Every row belongs to one group in each of 4 separate groupings. Each group adds its own fixed numbers to the row, and there is some noise. The rows also spread widely along 18 directions, which tell nothing about the answers.
In the rows, zero is written as 128.
Known rows, each followed by its group in each grouping:
[111 156 155 143 153 119 175 131 125 149 110 109 111 140 112 197 164 165
 127 168 131 134 115 124 137 193 100 129 127  99 120 149 119 147]  J_381 Leb J_413 J_70
[148 139 139 136  86 143 134 147 121 137  90 153 141 110 123 136 179 141
 160 115 123 136 151 129 140 101 145 135 163  95  96 137 151 110]  J_46 mav J_325 J_612
[163  80 142  93 180 115 157 132 142  60 131 101 154 189 123 139 119 111
 133 118  98 175 127 116 141 117 114 122 104 127 132  95 140 100]  J_699 kuvad J_325 J_627
[149 102  96 150 159 121 170 142 125 110 135 160 161 148  85 139 154 119
 135 129 120 145 133 155 128 140 163 167 156 161 131 102 139  81]  J_381 vano J_688 J_121
[133 110 144 107 151 130 119 126 136 109 124 101 142 155 144 166 102 130
 124 110 123 158  99 131 137 115  95 108 106  92 138 141 129 133]  J_46 vano J_336 J_377
[112 142  95 152 149 133 152 110 107 164 118 130 131  87 139 143  96 156
 120 122 146  88 132 153 121 110 148 150 128 100 166 150 117 130]  J_699 mav J_688 J_627
[144 111 166 157 102 150 125 172 134 150 139 136 191  90 137 161 124 110
 135 127 176 138 130 125 172 103 137 145  99  84 131 118 140 202]  J_699 lezal J_336 J_121
[114 145 104 144  86 203  95 104 140 128 111 117 115 156 159 186 147 103
 103 162 162 130 171  75  74 158 124  94 163 181  94 107 115 171]  J_381 Leb J_413 J_612
[154 100 103 162 111 143 138 140 130 161 127 120 180 109 123 151 155 139
 150 130 125 117  97 148 140 118 155 143 107 141 125  96 136  78]  J_46 lezal J_336 J_377
[137 115 122 115 138 115 153 140 124 127 122 149 159  93 132 150 150 154
 149 141 122 108 108 133 148  99 137 128 110 129 113 124 150 100]  J_381 kuvad J_413 J_70
[ 97  85 102 154 150 146 165 149 129 160 146 181 126 160  71 116 139 126
 147 112 113 150 142 185 198 141 185 162 118 148 172 130 106 134]  J_46 kuvad J_688 J_377
[138 123 157 115 139 138 113 156 135  97 149 130 188 158 133 159 141 103
 124 151 159 158  86 107  98 142 114 112 125 149  99 108 152 138]  J_46 lezal J_413 J_70
[133 132 102 136 156  98 116  86 121 120 176 122 130  78 156 133  72 143
 128 170 147  95 132 121 134 130  87 116  75 150 125 144 136 144]  J_699 mav J_413 J_121
[122 117 118 145 120 131 103 159 119 144 135 155 128 188 102 140 162 155
 145  97 150 154 100 170 124 107 121 147 207 114 117 132 148 151]  J_699 Leb J_336 J_377
[131 170 173 160 122 154 156 116 126  81 138 197 162 181 130 135 174 127
 119 122 126 172 139 121 139  95 133 124 188 109 108 117 141 174]  J_381 Leb J_688 J_70
[166 129 128 132  97 175 117  90 122 135 103  84 151 111 148 189 125 138
 158 169 111 108 151 102 122 139  95 108 115 153  97 140 136  90]  J_46 mav J_336 J_627
[140  88 133 217 152 119  82 147  99 162 212 124 125 155 180 148 128 137
  96 124 141 111 141 148 161 132  48 140 111 105 123  87  78  89]  J_381 kuvad J_413 J_70
[145 109 121 138 118 130 128 127 120 122 126 105 108 121 114 130 120 123
 142 114 135 112 145 150 139 120 136 137 123 129 148 128 140 121]  J_699 Leb J_688 J_70
[129 149 146 129 141 109 154 121  99 120 140 134 145 104 140 141 105 138
 124 113 127  90 145 149 142  90 134 132 143  94 138 145 132 127]  J_699 lezal J_325 J_121
[134 114 136 119 147 141 176 110 115 115 108 125 114 131 137 164 137 172
 146 145 120 116 162 122 155 111 108 145 129 111 135 131 138 151]  J_381 mav J_336 J_612
[147 114 144 159 145 148 135 174 122 146 153 123 197 174  82 143 147 100
 132 128 178 147  68 167 109 160 161 154 158 149 142 100 147 126]  J_699 Leb J_688 J_70
[135 159 129 228  69 162 141 105 112 109 114  28  79 186  49 172 141  99
  83 111 110 148 131 182 115 195 128 127 157 166 168 133 142  82]  J_699 vano J_325 J_377
[110 130 120 119 137 131 108 124 109 132 136 111 119  89 172 160  85 123
 108 136 151  89 145 120 112 126 109 114 106 122 133 153 107 114]  J_46 mav J_413 J_612
[ 96 103 121  82 137 112 137 156 121 140 144 187  96 158 119 149 170 143
 157 140  97 111 144 126 140 147 133 104 170 152  95 147 105 106]  J_381 vano J_688 J_627
[100 103 127 131 129 132 138 119 124 158 177  98  73 106 140 124  92 108
 121 170 132  75 168 114 149 184 127  99  66 172 152 123  81 143]  J_699 mav J_325 J_70
[143  85  96 135  86 163 107 139 153 151 127 136 133 137  90 112 142  75
 155 118 112 141 160 133 146 147 187 120 131 181 115  95 109 108]  J_699 mav J_336 J_377
[ 99 137 129 121 139  88 150 164 162 167 123  98 135  58  83 155  86  63
 113 138 140 121 106 137 156 214 180 107  64 110 153 157  86 138]  J_381 vano J_325 J_70
[156 159 146 137  94 111 142 142 131 137  72 144 146  62 120 147 161 149
 157 111 134 147 142 128 138  97 138 150 149  50  98 158 153 128]  J_699 Leb J_336 J_121
[139  56 165 104 145 120 143 179 129 109 176 130 142 139  95 114 118  98
 159 143 157 131 128 136 177 145 136 152  86 161 150 107 147 180]  J_381 lezal J_336 J_612
[161 126 106 130 158 113 143  99 136 113 127 139 142  87 156 122 113 143
 143 154 141 111 155 105 127 103 125 146 106 118 124 113 140 152]  J_381 mav J_688 J_377
[171  80 157 158 135 124 107 163 109 138 178 123 132 122 149 101 141 121
 143 146 166 124 147 115 121 136  93 173 113 136 120  87 130 131]  J_381 lezal J_336 J_377
[162 138  85 189 104 164 119  96 148 189 124 120 184 135  69 131 146 118
 167 147 127 157  90 153 134 184 156 125 129 167 115 114 151 124]  J_699 vano J_325 J_627
[137 121  98 133 133 145 123  82 123 135 134 144 130 113 122 112  95 143
 143 117 118 130 123 155 140 105 135 127 114 147 152 147 149 124]  J_381 vano J_688 J_121
[127 110 112 126 140 111 114 135 147  92 127 104  96 170  85 115 108  94
 123 109 129 168 147 142 118 159 134 138 149 146 139 126 123 141]  J_46 mav J_336 J_377
[148 120 128 122 151  88 125 124 113 109 150 150 135  94 185 146 124 156
 130 127 116 103 160 115 150  77  88 122 116  81  98 126 120  99]  J_699 mav J_413 J_121
[124 127 116 151 103 118 135 123 128  89 134 129  88 124 131 121 155 134
 109 120 131 128 132 126 120 113 129 122 126 146 130 114 148 119]  J_381 Leb J_413 J_612
[125 139 120 127 133 120 153 125 124 115 120 130 138 122 115 141 125 123
 129 127 131 111 135 136 116 123 151 132 161 131 126 125 127 125]  J_699 mav J_336 J_70
[156  95 108 112 144 118  97 135 131 149 105 109 105 120 137 126 123 130
 144 105 136 131 157 127 117 131 114 138 140 101 119 117 128 127]  J_381 vano J_413 J_121

New rows. What belongs after each?
[138  94 113 148 133 151 155 126  85 112 140 125  99 115 174 121 130 151
 117 125 168  78 182 122  94  80 119 166 150 137 153  95 137 136]  J_699 vano J_336 J_612
[153 119 103 173 122 119 179  85 122 146 132  67 115 133 116 122 149 165
 142 130 110  67 116 145 137 129 151 126 126 141 153  65 141 139]  J_699 lezal J_336 J_627
[ 68 111 151  81 126 138 146 193 104 140 135 178 116 136 138 135 162 102
  97 104 122 105 120 134 105 125 184 106 158 147 127 134  80  61]  J_381 kuvad J_413 J_612
[112 124 148 116 161 117 132 104 121  91 168 164 133 149 148 149 112 140
 130 144 117 153 129 121 167 118  80 109  89 119 121 150 130 152]  J_699 lezal J_413 J_612
[133 122 107 123  91 119 122 150 140 143  74 121 142  71 140 180 137 148
 148  97 126 115 133 129 149  76 139 127 127  62 114 145 139 129]  J_699 lezal J_336 J_627
[139  92 169 117 133 111 141 181 116 119 163 137 136 157 123 128 170 125
 139 135 133 123 112 128 127 132 128 140 144 141 115  97 130 113]  J_381 lezal J_336 J_377
[108 140 108 110 170  91 128 118  97 168 150 167 134  80 154 126  98 176
 150 132 139  93 107 151 131 108 104 138 117  92 128 177 123 110]  J_699 lezal J_325 J_612
[117 132 120 155 160  84 178 121 108 114 149 142 121 127  98 124 122 125
 116 100 106 114 127 176 155 132 146 143 142 108 155 131 109  95]  J_699 vano J_336 J_612
[178 117 130 104 155 119 127 121 133 128 127 143 167 115 121 119 137 139
 183 152 144 126 125 122 137 121 130 142 127 137 101 117 167 159]  J_381 Leb J_413 J_377
[128 111 111 131 132 118 171 141 130 133 130 147 149 140 103 136 164 134
 142 118 111 128 102 151 145 124 168 121 132 135 130 107 139  99]  J_699 vano J_325 J_612
[145 152  80 193  91  51 116  73 142  56 155 102  71 119  67 113 116 111
 124 113  74 120 151 169 173 142 108 113 140 159 116 137 145  89]  J_381 mav J_336 J_612
[135  90  96 120 128 124 106 142 143 126 105 107  85 164 121 139 138 140
 148 111 136 137 168 128 127 125 116 140 167 115 120 109 129 168]  J_46 mav J_336 J_377
[109 104 155 158 156 136 155 159 115 159 184 137 160 162 102 146 117 109
 126 135 155 118 113 163 175 162 143 140 127 130 157 112 101 174]  J_699 mav J_336 J_612
[153 123 112 157 130 129 114 121 128 160 177 186 212  84 170 102 121 130
 139 121 137 118  87 136 135  80 149 123 109 127 111 103 121  89]  J_46 Leb J_336 J_121
[152 102 148 115 147 181  87 147 122 150 112 166 156 118 167 118 128 123
 135 128 159 205 141  97  91 122  94 169  98 105 115 142 126 103]  J_381 lezal J_413 J_377
[131  86 139  92 147 152  89 168 129 153 154 143 164 131 150 137 105  85
 136 140 152 146 131 111 118 140 126 120 103 143 114 132  99 108]  J_699 kuvad J_325 J_377
[131 147 156 140 134 103 139 135 126  60 112 159  91 126 159 117 158 131
  88  95 122 184 159 104 105  92  99 140 139  68 118 132 131 114]  J_381 vano J_413 J_377
[155 143 134 152 171 147 149 102 121 153 132 116 190 138 124 129 108 133
 131 133 142 127  90 144 114 140 143 142 132 115 152 112 131 134]  J_381 mav J_688 J_627
[ 87 163 132 152 133 165 154  90 148 158 118 171 123 118  90 127 101 124
 120 137 125 203 133 137 163 176 142 128  91 117 158 188 116 186]  J_381 vano J_325 J_121
[182 147 170 157  92 121  86 139 127  99 152 145 178 134 123  98 151  91
 149 112 149 147 128 125 131 102 120 127 170 114  86 105 170 156]  J_381 lezal J_325 J_612
[ 95 107 142 128  92 150 147 149 126 176  89 101  47 122 140 135 175 189
 122 111 133 138 100 126 111 131 116 122 114  90 155 136 133 135]  J_381 vano J_336 J_70
[159 113  82 128 144 183 141  98 148 147  72 111 175 135 154 149 129 175
 141 126 145 155 105 116  99  79 143 144 123 116 141  96 166 144]  J_381 mav J_325 J_377
[130 103  92 172 149 126 124 106 120 126 141 129  84 120 151  96 105 141
 109 111 144 149 170 131 118 119  99 168 112 107 156 114 108 126]  J_699 mav J_336 J_612
[129 134 143 139 115 152 145 136 158 136 112 109 153 129  70 136 119  49
 108 120 109 165 138 135 145 197 197 112 107 151 140 117  96 109]  J_381 mav J_413 J_121
[155 132 160 111 100 101 112 154 119 154 135  88 138  80 136 141 140 101
 149 139 139  59 119 121 118 139 149 102 125 115 106 120 126 117]  J_699 lezal J_688 J_377
[137 123 125 168 108 107  99 119 141 146 170 126 123  72 131 104 102 100
 125 131 131 120 119 135 169 144 126 112  62 124 138 132 114 124]  J_381 mav J_688 J_612
[115 135 115  98 156  84 150 114 151 143 122 137 105 105 117 123 123 139
 161 153 117 127 142 112 157 166 130 111 104 105 112 146 116 167]  J_46 mav J_325 J_612
[116 136 157 142 118 130 114 161 106 187 142 144 143 112 139 128 139 132
 115  98 141 123  87 154 111 130 134 126 156  90 130 143 103  93]  J_381 vano J_336 J_121
[134  96 160  80 132 150 126 133 155 174 126 169 129 121 133  96 153 132
 184 146 128 179 112  96 164 149 137 108  65 106 116 136 126 173]  J_699 Leb J_688 J_612
[156 122  74 154 160 100  97 101 147  92 160 121 138 164 112 113  99  96
 130 122 144 152 140 137 114 143 115 131 154 153 114  98 136 143]  J_699 Leb J_325 J_612
[149  89 102  98 187 101 162 121 159 124 110 175 128 138 155  99 161 150
 152 113 103 161 142  98 137 105 142 134 118  80 116  75 115 139]  J_381 vano J_688 J_70
[119 121  86  87 141  49 142 175 149  74  98 118 127  86  92 154 106  80
 114  94 118 124 133 144 122 124 173 126 137 109 121 147 124  58]  J_699 mav J_325 J_612
[144 148 161 154 104 161 110 126 105 131 120 137 154 169 148 185 171 165
 137 127 130 136 128 130 124  97  83 130 192  98  93 133 144 139]  J_381 lezal J_336 J_377
[ 87 116 126  90 172 113 154 136 112 127 152 170 116 141 151 135 127 153
 123 134 125 131 116 124 117 123 119 124 120 124 132 148 109 102]  J_699 lezal J_325 J_612
[ 90 107 112  99 121 125 104 170 138 110 127 181 116 144 129 132 132 131
 130  87 149 149 122 146 138  80 146 117 156 115 126 146 140 159]  J_46 Leb J_413 J_70
[116 132 111  95 109 105 121 121 153 145 122 169  98 107 100 114 147 129
 177 143 105 140 140 121 163 155 142 100 125 142  91 161 130 142]  J_381 Leb J_325 J_612
[ 95 129 150 121 174 162 179 118 119  70 136 154 133 178 151 134 111 119
  70 120 125 196 128 114  99 117 125 131 108 127 165 134 109  97]  J_699 mav J_325 J_612
[118  88 133  89 107 139 146 158 142 117 110 171 111 183  94 106 170 118
 163  84  97 144 160 138 159  97 184 116 190 128 118 103 126 156]  J_699 mav J_336 J_627
[127 112  87  80 150 117 116  93 160 123 102 152 102 120 130 120 102 162
 169 120 130 148 154 119 160  96 124 117 119 110 123 145 155 219]  J_381 Leb J_413 J_121
[162 130 151 114 137 146 120 112 128 128 100  92 127 161  90 119 136 107
 159 128 129 158 129 132 105 177 124 124 148 136 119 126 152 136]  J_46 vano J_413 J_70
[143 115 118 117 168 118 131 121 156 123 107 131 154 144 131 128 109 105
 128 101 117 175 151 118 138 127 139 134 132  82 121 106 100 141]  J_46 kuvad J_336 J_121
[124 139 154 135 116 126 160 101 142 103 140 108 112 136 121 111 127 112
 112 121 104 142 111 122 144 137 142  83  90 127 149 115 132 141]  J_699 vano J_325 J_70
[129 128 146 108 116 140 140 128 127 107 109 138 139 115 144 126 134 141
 125 113 129 143 105 120 114  88 134 122 128 112 131 134 148 118]  J_381 mav J_336 J_612
[153 111 105 118 116 126 130  92 142  82 108 106  91 141 104  77 125 107
 127  90  81 143 142 141 123 108 166 113 120 165 145 100 142  74]  J_381 mav J_413 J_377
[134 105 166  86 150 164 111 141 118 164 145 148 150 140 157 103 135 107
 146 142 152 125 126  99 102 149 137 118 121 142 116 104 110 146]  J_381 lezal J_413 J_612
[116 125 147 169 113 130 137 136 124 134 140  92 119 132 120 163 114 120
 102 106 137 132 108 157 158 137 122 123 106  97 162 135 114 132]  J_699 Leb J_336 J_612
[122 120 138 125 166  96 159 132 115 102 153 124 103 137 117 114 109 132
 111 115 134 118 125 151 127 129 138 143 131 124 164 130 127 128]  J_381 Leb J_688 J_121
[128 137  98 154 116 150  94 118 178 112 151 151 213 157 149 175 128 106
 100 127 143 173  64 113 130 105 141  76 119 145 100  89 140 163]  J_381 Leb J_413 J_121
[164 117 122 116 113 134 113 129 136 108 127 133 146 104 126 112 137  98
 157 149 171 128 142 102 100 128 139 129 132 153 106 112 171 174]  J_699 vano J_688 J_612
[151  99  93 129 124 138 108 112 113 169 125  86 143 112 124 160 106 147
 159 121 115  74 112 169 151 116 128 113 115 141 133 125 137  75]  J_699 mav J_413 J_70
[155  53 147  82 206 119 144 174 103 127 151 126 140 176 157 153 155 152
 156 158 142 126 142 105 112 141  84 156 128 131 107  91 121 100]  J_699 kuvad J_413 J_627
[145  80 104 155 157 148 172 136 139 140 132 147 164 163 126 148 158 130
 138 119 122 141 138 133 152 120 154 144 134 123 134  62 112 133]  J_699 vano J_336 J_70
[129 154 109 107  96  84 131  87 177  78 111 184  99  88  97  94 162 126
 170 150  96 166 157  90 168 130 139  97 105 140  75 140 167 191]  J_381 lezal J_413 J_612
[105 149 133 151 123 129 152 145 144 174 129 140 167  89 101 144 117 117
 115 127 149 145  79 148 149 155 172 120  98 107 151 148 126 159]  J_381 vano J_325 J_121
[109 118 102 157 150 108 137 135 125 161 151 121 110 128  87 119 112 127
 127 127 154 125 103 169 130 176 141 154 133 145 159 134 116 136]  J_381 Leb J_336 J_612
[162 125 158 104 134 130 173 119 137 127 110 121 145  93 118  89 133 122
 173 146 147 118 140 103 130 133 167 139 110 124 134 111 152 192]  J_46 Leb J_336 J_627
[162 112  85 127 118 110 119 111 137 132  93 137 114 108 118 108 143 138
 172 100 109 125 172 136 141 100 140 144 160 102 103 114 135 115]  J_699 mav J_336 J_612
[132 122 143 142  94 100 103 155 110 132 146  93 116 106 146 158 136 129
 108 114 126 103 107 137 109 122 102 114 129 110 114 134 121  57]  J_699 lezal J_336 J_121
[130 110 154  85 156 104 144 136 117 155 147 141 129  98 122 119 121 142
 160 142 118 122 105 140 154 147 129 119  79 123 130 157 126 100]  J_699 Leb J_413 J_121
[125 133 102  91 137 120 127 140 104 129 106 132 125  87 152 144 116 128
 129 116 153  70 150 132  83  93 161 132 166 129 122 139 125 104]  J_699 Leb J_413 J_377
[125 134 129 107 200 104 150 142 124 146 158 168 196 125 152 133 106 126
 123 129 155 109  86 134 109 116 155 137 151 106 130 113  99 141]  J_381 Leb J_336 J_377
[112  98  81  69 143 125  71 107 146 121 102 110  73 149  91 113  75 130
 162 112 129 189 127 143 116 150  94 125 109 144 137 191 156 134]  J_699 lezal J_325 J_612
[121 113 141  87 118 143 141 153 139 141 119 129 118 138 119 101 145  89
 144 122 140 118 142 111 113 150 190 105 141 146 127 105 114 148]  J_46 Leb J_325 J_612
[146 115 137 145 153 153 151 129 109  96 123  65 149 146 123 182 106 129
 103 152 164 141 110 130  84 144 101 166 110 149 160 124 153 113]  J_699 lezal J_336 J_377
[176  79 116 114 148 103 131 152 129  97 114 104 134 146 119 176 148 128
 153 121 103 127 145 139 145 120 112 140 136 119 111 112 142  68]  J_381 vano J_688 J_377
[105  95  66 101 164 156  89 139 153 154 122 142 156 163  89 120  89  71
 127 111 161 174 111 143  91 174 175 135 136 173 139 119 110 139]  J_699 lezal J_413 J_612
[164 121 107 166 140 199  76  79 110 178 124 120 151 151 149 115  94 133
 150 118 161 158 145 140  99 134  94 158 147 125 134 128 122 133]  J_46 Leb J_336 J_612
[129 141 164  91 132 136 102 110 128 111 139  93 103 139 112 128  92  79
 128 156 125 129 151 104 105 199 109  94 122 169 116 156 113 135]  J_381 mav J_413 J_627
[134 159 161 143 119 135 108 114 101  86 153  94 133 169 122 176 112  91
  99 122 124  96 133 146 112 145 104  88 182 154 116 133 127 111]  J_381 vano J_413 J_70
[122 127  95 135 139 130 159  86 126  92 135 160  93 118 120 116 109 167
 139 151 123 142 176 129 148 106 114 150 117 158 140 152 160 155]  J_381 mav J_325 J_121
[113 180 132 180 123 132 165  62 139  85 132 111 126 131 180 201 132 165
  70 149  90 130 115 103 142 104  90  82  90  97 133 128 112 119]  J_381 mav J_688 J_377
[126 109  97  76 159  88 134 116 148  80 133 122 120 103 137 145  96 104
 126 151 107 116 130 104 117 140 131 100  90 160 118 136 119  78]  J_381 mav J_688 J_612
[127 115 107  80 122 139  83 115 156 117  96 107 153 112 135 160  69  96
 144 103 136 137 134 122 139 106 132  99 114 109 124 152 131 166]  J_46 lezal J_336 J_612
[124 157 120 128 137 137 129  81 144 163 123 147 145  76 146 114 109 119
 140 147 137 128 124 106 135 151 141  99  82 112 122 139 118 177]  J_46 vano J_413 J_612
[ 93 127 151  56 159 164 184 133  88 145 132 217 140 125 147 109 152 126
 153 140 126  79 165 117 111 115 192 116 170 162 120 137 104 127]  J_46 vano J_413 J_612
[158 139 173  82 162 108 132  96 111 112 170 146 172 143 142  76 113 107
 156 125  99 116  97 125 121 117 133  92 126 136 110 117 129  92]  J_699 lezal J_325 J_612
[109 140 114 103 148 125 135 125 127 159 121 108 149 107 133 162  96 119
 124 136 125 100 102 135 116 156 146 101 114 126 133 152 101  86]  J_46 mav J_325 J_612
[145 119 188 121  70 218  90 137  93 165  99 132 128 153 158 129 172 154
 150  98 151 153 116 127 108  85 106 114 154  97 120 142 166 141]  J_699 vano J_413 J_612
[ 94 144 114 214 136 100 200 138 124  62 151 137 110 163 100 187 158 139
  75 130 133 147 140 153 154 138 122 158 147 124 150 119 124 134]  J_46 Leb J_336 J_612
[116 138 113 143 157 100 114 118 138 148 141 177  98 106 157 101 152 149
 120 143 141 177 121  98 100 161  86 136 107  97 101 135 111 130]  J_381 vano J_413 J_612
[176 114 119 108 143 138 109  86 107 116 162 182 170 114 149  81 126 137
 178 150 128 138 119 119 102  99 101 132 130 171  90 128 162  87]  J_699 vano J_336 J_612
[ 99 135 136  96 149 132 161 139 138 146 128 153 157 138 124 205 156 153
 141 180 130 125  91 113 144 162 127  94 119 141 103 147 131 166]  J_381 vano J_413 J_377
[ 94 162 153  68 102  95 106 127  79  97 120  81  76  94 147 208  91 143
 116 131 112  64 115 143 102 121  69  68 144 120 114 234 139  53]  J_699 vano J_325 J_612
[161 119 139 103 127 138 140 127 135 145  97 119 136 105 111  75 149 110
 164 127 146 124 139 114 108 133 177 133 130 132 122  93 150 159]  J_699 kuvad J_413 J_70
[123 103 139 145 114 136 100 153 117 168 137 138 136 148 119 122 134 150
 148  78 145 145  81 178 159 100 119 130 145  82 146 140 146 152]  J_46 vano J_336 J_612
